All groups share one centre, and each spreads out both ways along 5 directions, with some noise.
(in the rows, 128 means zero)
Some rows, each with its group after it:
[118 126 150 131 123 117 116 134 141] : Z_197
[128 135 131 136 144  95 125 130 115] : Z_499
[191 125  84 145 169 187 155 145 185] : Z_197
[132 149 115 127 134 141 142 132 119] : Z_574
[127 122 150 109 120 108 124 149 131] : Z_499
[105 145 118 137 121 129 129 109  99] : Z_499
[ 93 114 162 123 134 135  93 135  95] : Z_57
[123 100 100 148  91 149 142 108 107] : Z_304
[112  88 149 108 117 102 115 135  90] : Z_57
[147 125 128 130  98 110 148 179 138] : Z_57
[126 138 130 118 147 133 128 136 119] : Z_574
[144 116 130 139 138 134 125 146 156] : Z_499
[109 159 107 146 118 132 136  98 116] : Z_57
[177 100 137 128 210 128 113 165 153] : Z_304
[120 139 112 135  98 130 142 121 108] : Z_574
[137 119 123 127 116 115 138 143 133] : Z_304
[ 77 189 122 120  95  93 131 119  69] : Z_57
[142  39 139 113 162 120 105 130  93] : Z_304
[119 190 137  70 165  99 132 150  74] : Z_574
[135  69 143 140 127 141 107 133 132] : Z_499
[120 173 144 131 170 109 114 117 134] : Z_57
[123 130  90 151  71 135 159 124 103] : Z_197
[124 102 107 150  97 110 138 120 105] : Z_499
[113 178 152 123 144 107 114 141 139] : Z_304
[155 105 118 114 132 139 137 150 129] : Z_574
[112 131 103 139  35 125 161 116 133] : Z_304
[116  85 138 118 125 135 116 119  89] : Z_574
[ 94 127 126  97  68 213 143 110 137] : Z_499
[141  93 155 104 161  88 110 122 114] : Z_57
[116  75 169 104 120 138 102 110 136] : Z_197
[121 166 170 111 195  88  94 148 107] : Z_304
[120 129 129 145 126 122 119 131 120] : Z_197
[120 110  98 160  90 114 143 120  95] : Z_499
[129 133  89 135 136 204 141 110 108] : Z_574
[ 96 151 115 152  96 141 128 112 112] : Z_304
[132  84 114 119  99 108 141 110 103] : Z_57
[122 115 157 168 123 121 106 138 177] : Z_197
[138 119 133 151 118 138 126 134 164] : Z_197
[114 145 125 136 130 113 127 129  98] : Z_197
[147 176 128 112 145 103 147 161 143] : Z_574

New rows. What belongs after each?
[ 95 145 107 137  96 189 133  86 114] : Z_499
[134 137 111 155 165 156 114 131 120] : Z_304
[ 98 130 139 123  99 119 120 110 113] : Z_304
[101 100 149 120 102 124 118 152  95] : Z_57
[139 126 130  99 162 140 124 127 122] : Z_197
[130 134 111 132 149 140 131 128 110] : Z_197
[123 200 127 101 150 107 141 143 110] : Z_574
[ 56 181 146 142  89 136 112  99 108] : Z_304
[113 130 150 101 119 125 120 136 115] : Z_499
[109 137 144 135 124 132 113 122 143] : Z_304
[138 121 145 130 147  88 117 152 135] : Z_499
[105  68 143 185  62  92 109 109 160] : Z_574
[158 201  77 139 159 190 163 139 170] : Z_574
[148 172 138 148 198  62 113 144 130] : Z_499
[125  92 105 165 110 123 131 116 103] : Z_499
[107 129 171  73 108 149 115 149 139] : Z_499
[118 114 161 101 142 102 108 132 120] : Z_304
[122  71 166 106 136 126 103 149 109] : Z_57
[108 133 130 146 121 155 112 124 113] : Z_57
[129 108 129 165 107 128 118 124 168] : Z_574
[161 143 125 152 217 157 105  88 197] : Z_57
[120 137 121 126 121 104 133 105 109] : Z_57
[117  92 157 127 129 146 101 158 125] : Z_57
[107 153 157 117 174 164  95 112 134] : Z_499
[175 117  69  84 128 196 183 153  87] : Z_574
[ 79 175 114 143  44 122 147 108 110] : Z_304
[ 98 147 111 145 123 114 129 102  83] : Z_499
[113 117  58 192  66 135 157  79  74] : Z_499
[ 85 123 106 145 110 152 118  62  77] : Z_57
[115 124 124 149 141  94 114 119  96] : Z_499
[119 167  95 158  20 141 177 117 179] : Z_304
[121 141 120 180  99 120 128 142 153] : Z_197
[152  80 109 133  81 132 154 128 158] : Z_304
[136 103 145  63 125  78 143 165  62] : Z_574
[118 113 102 186 128 208 117 102 134] : Z_304
[143 142 105 152 109 105 149 137 134] : Z_499
[ 94 116 138 127 116  75 116 115  62] : Z_499
[141 141 106 100 164 178 144 132  99] : Z_574
[146 148 112 196  69  90 153 148 209] : Z_574
[139 104 135 142 187 156 100  91 157] : Z_57
[159  76 138 133 175 147 111 115 162] : Z_57
[113 110 139 120  80 111 133 177 106] : Z_57
[119 100 159  87  71 174 136 156 160] : Z_499
[116 140 131 138 143 133 118 126 105] : Z_304
[131 128 116 156 129 160 124 124 134] : Z_304
[125 132 126 134 121 153 131 121 136] : Z_499
[108 121 134 123 112 139 121 117 109] : Z_499
[126 128 139 133 132 110 117 135 133] : Z_574
